The groups are shells around one centre, one inside the other: the same stretched ball of 4 dimensions in 10 sizes.
(in the rows, 128 means zero)
Known rows, each followed by its group:
[127 151 171  77 145 112 134 146 140 127 147 153 114 113 100 117 123  90
 159] => Q_149
[131 151 195  62 170 127 129 115 140 121 166 126 139 143 118 128 119 113
 158] => Q_941
[130 152 171 105 149 121 136 112 131 118 157 129 128 140 133 110 131 127
 167] => Q_941
[124 154 120 159 102  93 150 147 123 125 120 163  86  94 120  81 149 111
 173] => Q_814
[129 145 176  84 154 108 136 134 132 126 146 139 113 106 105 125 119 106
 159] => Q_246
[126 156 192  41 156 130 125 149 154 123 168 158 133 143  98 125 116  73
 156] => Q_814
[121 168 152  78 121 118 134 160 154 126 143 173 123 135  97  90 144  73
 159] => Q_433
[122 159 154  74 125 106 136 170 149 132 134 175 108 105  82 101 134  67
 155] => Q_246
[129 157 183  80 154 133 130 119 142 116 170 137 139 160 129 114 127 110
 165] => Q_433
[127 158 186  54 158 125 129 130 148 125 158 139 139 141 105 118 127  97
 154] => Q_890
[127 152 179  59 155 111 132 142 143 130 145 145 122 112  92 122 123  91
 152] => Q_149
[121 161 150  78 120 106 136 172 150 132 132 178 108 107  82  97 138  65
 156] => Q_916
[132 149 197  66 174 125 130 106 136 121 164 116 141 141 121 130 119 124
 157] => Q_891
[127 152 179  62 154 114 132 141 143 128 148 145 124 117  95 120 123  92
 154] => Q_433
[128 156 186  56 160 123 130 127 147 125 157 135 139 138 105 119 127 101
 154] => Q_217
[130 153 199  54 172 131 127 115 143 120 170 126 145 151 117 129 119 110
 157] => Q_890
[132 154 204  57 176 138 126 103 143 116 178 118 153 166 129 129 119 120
 159] => Q_814
[129 152 199  38 170 126 126 132 149 125 165 137 139 137  99 132 115  91
 152] => Q_217
[133 143 200  76 177 126 130 102 130 117 171 114 136 141 130 136 112 129
 162] => Q_891
[121 165 165  50 133 116 131 166 159 131 143 172 125 125  80 102 135  62
 151] => Q_149
[120 167  88 179  74  83 157 158 128 132  96 174  83  87 111  50 176 109
 170] => Q_149
[127 160 192  50 157 139 125 133 153 118 176 148 146 166 115 118 123  88
 160] => Q_891
[124 165 131 134 114 106 145 130 135 125 127 147 116 125 123  76 159 120
 165] => Q_916
[131 152 167 117 148 120 138 104 127 117 155 124 128 141 141 107 134 138
 169] => Q_467
[130 152 182  88 157 127 132 113 136 117 164 129 135 148 130 117 126 121
 164] => Q_941
[122 160 111 151  96  86 152 154 129 133 105 165  89  84 104  71 160 106
 165] => Q_467
[132 142 163 130 150 104 143 104 116 122 141 116 111 109 134 115 129 147
 167] => Q_246
[131 152 216  26 185 139 121 116 150 119 182 125 155 162 112 140 110 101
 153] => Q_467
[126 157 157  94 136 107 139 137 139 129 135 146 118 113 104 102 139 104
 158] => Q_941
[129 153 205  37 173 134 123 126 149 120 175 136 146 153 109 133 113  94
 155] => Q_890
[126 154 139 129 124  96 146 134 128 129 123 144 103  98 112  93 145 119
 163] => Q_217
[123 158 126 138 103  99 146 158 132 126 125 173  92 102 110  83 147  94
 170] => Q_814
[122 166 152  94 119 123 134 155 149 121 152 174 121 145 112  90 142  79
 166] => Q_916
[127 161 171  90 143 130 132 123 143 117 163 143 136 157 128 103 136 109
 165] => Q_467
[120 167 106 150  85  96 149 165 137 129 113 182  93 104 107  61 164  91
 169] => Q_433
[127 158 198  36 163 135 123 136 155 121 173 147 145 156 104 125 119  83
 155] => Q_217
[128 156 148 127 131 108 143 120 129 123 137 136 117 123 127  93 145 128
 166] => Q_890
[125 160 194  20 163 124 125 147 159 131 156 148 142 134  81 124 123  74
 145] => Q_246
[125 166 154 102 127 126 135 132 145 118 154 154 132 156 127  88 147 104
 167] => Q_916
[133 148 207  64 180 136 126 100 137 115 180 115 147 160 134 135 113 125
 162] => Q_891

New rows, each followed by its group:
[128 152 134 154 122  97 149 119 119 124 124 135 103 104 130  88 149 138
 169] => Q_467
[131 150 160 129 143 114 141 107 123 118 149 125 119 130 140 105 135 140
 170] => Q_433
[132 144 171 114 157 108 140 104 121 122 144 115 118 114 129 119 128 142
 163] => Q_916
[128 149 130 165 116  96 150 125 116 122 127 142  93 101 135  90 145 135
 174] => Q_149
[128 158 154 128 133 119 140 112 130 117 150 134 126 144 141  93 145 133
 170] => Q_149
[121 165 151  74 124 108 136 161 152 132 132 168 118 116  86  93 144  75
 154] => Q_467
[120 167 125 118 101 103 143 164 144 129 123 177 105 113  99  74 156  83
 163] => Q_890
[118 170 121 105  96  98 143 178 151 134 115 187 102 103  83  71 159  68
 158] => Q_814
[131 152 217  37 181 147 120 115 149 113 192 130 154 175 125 139 108 101
 160] => Q_916
[124 159 104 179  95  85 156 134 120 129 104 151  90  90 124  65 167 132
 170] => Q_814
[127 149 154 112 135 101 142 136 129 127 132 144 105 100 109 107 133 112
 162] => Q_467
[127 155 201  21 171 124 124 139 155 129 160 140 142 133  86 132 117  82
 146] => Q_916
[120 163 113 137  94  89 149 166 136 133 108 176  89  88  96  72 158  90
 163] => Q_467
[130 152 223   4 189 137 118 129 156 124 179 132 153 151  94 147 104  84
 147] => Q_814
[120 171 108 147  90  98 149 151 139 129 113 170 104 113 112  57 171 103
 166] => Q_916
[122 160  90 190  81  78 159 147 119 131  94 163  78  77 117  57 171 123
 171] => Q_814
[130 146 205  39 179 122 126 126 142 126 163 129 134 126  99 142 108  99
 151] => Q_916
[132 151 212  54 179 144 123 105 143 112 189 123 153 174 135 136 111 115
 163] => Q_916
[128 150 119 185 108  92 154 119 111 122 120 139  91  99 141  80 153 146
 176] => Q_814
[122 165 120 143 100 102 147 147 135 125 123 165 104 117 118  70 160 106
 169] => Q_941
[128 153 195  46 165 127 127 133 148 123 165 141 137 139 103 128 117  91
 155] => Q_941
[126 153 157  95 136 103 139 144 136 130 133 150 109 102 100 107 133  99
 158] => Q_433
[124 164 161  68 137 113 135 145 151 130 138 153 129 126  93  98 142  88
 152] => Q_814
[126 158 201  27 164 136 122 144 158 122 174 153 144 154  98 128 115  73
 154] => Q_891
[134 142 194  90 174 122 133  97 125 117 166 110 132 136 136 134 115 139
 164] => Q_814
[121 168 114 145  91 103 147 156 138 125 122 176 101 118 115  65 163  96
 170] => Q_433
[125 157 170  69 140 116 132 152 147 127 149 160 120 124  96 111 128  80
 157] => Q_217
[119 163 102 156  80  88 151 174 133 131 107 187  80  87 101  64 161  86
 169] => Q_246
[130 152 147 153 129 113 144 109 120 115 147 132 113 133 150  95 142 143
 176] => Q_814
[126 156 150 109 133 104 142 129 134 128 131 140 116 112 111  97 144 117
 160] => Q_433
[124 158 149  94 127 103 139 152 141 131 130 159 110 105  95  98 140  90
 157] => Q_890
[125 161 137 133 119 107 144 129 132 124 131 146 114 122 124  83 152 120
 167] => Q_890
[133 150 221  34 191 143 121 102 145 115 188 114 159 170 125 143 108 115
 156] => Q_814
[123 163 185  29 149 127 125 161 162 128 159 167 135 139  83 117 124  59
 151] => Q_814
[126 162 198  26 165 135 123 134 159 124 169 143 153 158  99 121 124  83
 150] => Q_814
[123 166 143  96 122 108 140 145 146 130 130 156 122 122 100  84 153  96
 157] => Q_814
[121 165 122 122 101  97 146 162 141 131 116 173 101 102  97  74 157  88
 162] => Q_890
[132 148 179 111 156 127 135 102 127 113 168 123 130 150 147 117 125 136
 171] => Q_814
[122 161  78 215  70  77 163 144 114 129  91 164  73  79 129  47 178 132
 177] => Q_246
[128 147 137 152 124  93 149 125 116 125 124 137  94  92 126  96 141 134
 169] => Q_814
[123 163 121 143 107  96 149 136 131 129 115 151 106 106 115  72 162 119
 164] => Q_814
[122 167 142 102 117 113 139 148 147 126 137 164 120 132 108  83 151  92
 162] => Q_890
[123 161 161  66 132 112 134 161 152 131 140 167 119 118  86 103 135  72
 154] => Q_433
[128 153 144 133 128 101 145 124 125 125 131 138 108 109 123  95 143 127
 166] => Q_941
[129 157 196  53 167 134 126 117 147 119 172 131 148 159 118 123 123 106
 157] => Q_433
[121 161 100 169  84  86 154 159 127 130 104 174  81  86 111  63 164 104
 170] => Q_467
[130 155 164 122 141 125 137 109 130 113 161 132 128 153 146 102 136 132
 172] => Q_814
[124 162 127 139 109 102 147 137 133 126 124 154 108 115 119  76 157 114
 167] => Q_941
[132 148 170 119 151 119 138 104 124 116 157 122 124 137 142 113 130 139
 170] => Q_467
[120 166  88 182  76  82 158 153 127 131  95 170  84  87 114  50 176 114
 170] => Q_814
[125 151 131 140 115  91 148 146 124 129 118 156  89  85 109  92 143 110
 166] => Q_916
[123 162 182  31 150 120 127 158 159 131 151 161 133 128  79 116 127  66
 148] => Q_814
[119 167  85 180  72  80 158 162 128 133  92 177  80  81 107  49 176 106
 169] => Q_814
[128 160 194  43 165 132 126 124 152 123 167 135 150 155 108 120 126  98
 153] => Q_149
[121 164 101 170  82  93 152 157 129 126 112 176  87 101 118  61 165 104
 174] => Q_467
[124 157 124 137 112  89 149 143 129 133 110 151  97  87 104  82 155 114
 161] => Q_814
[123 157 138 102 119  92 143 161 139 135 116 164  99  85  85  93 143  87
 156] => Q_246
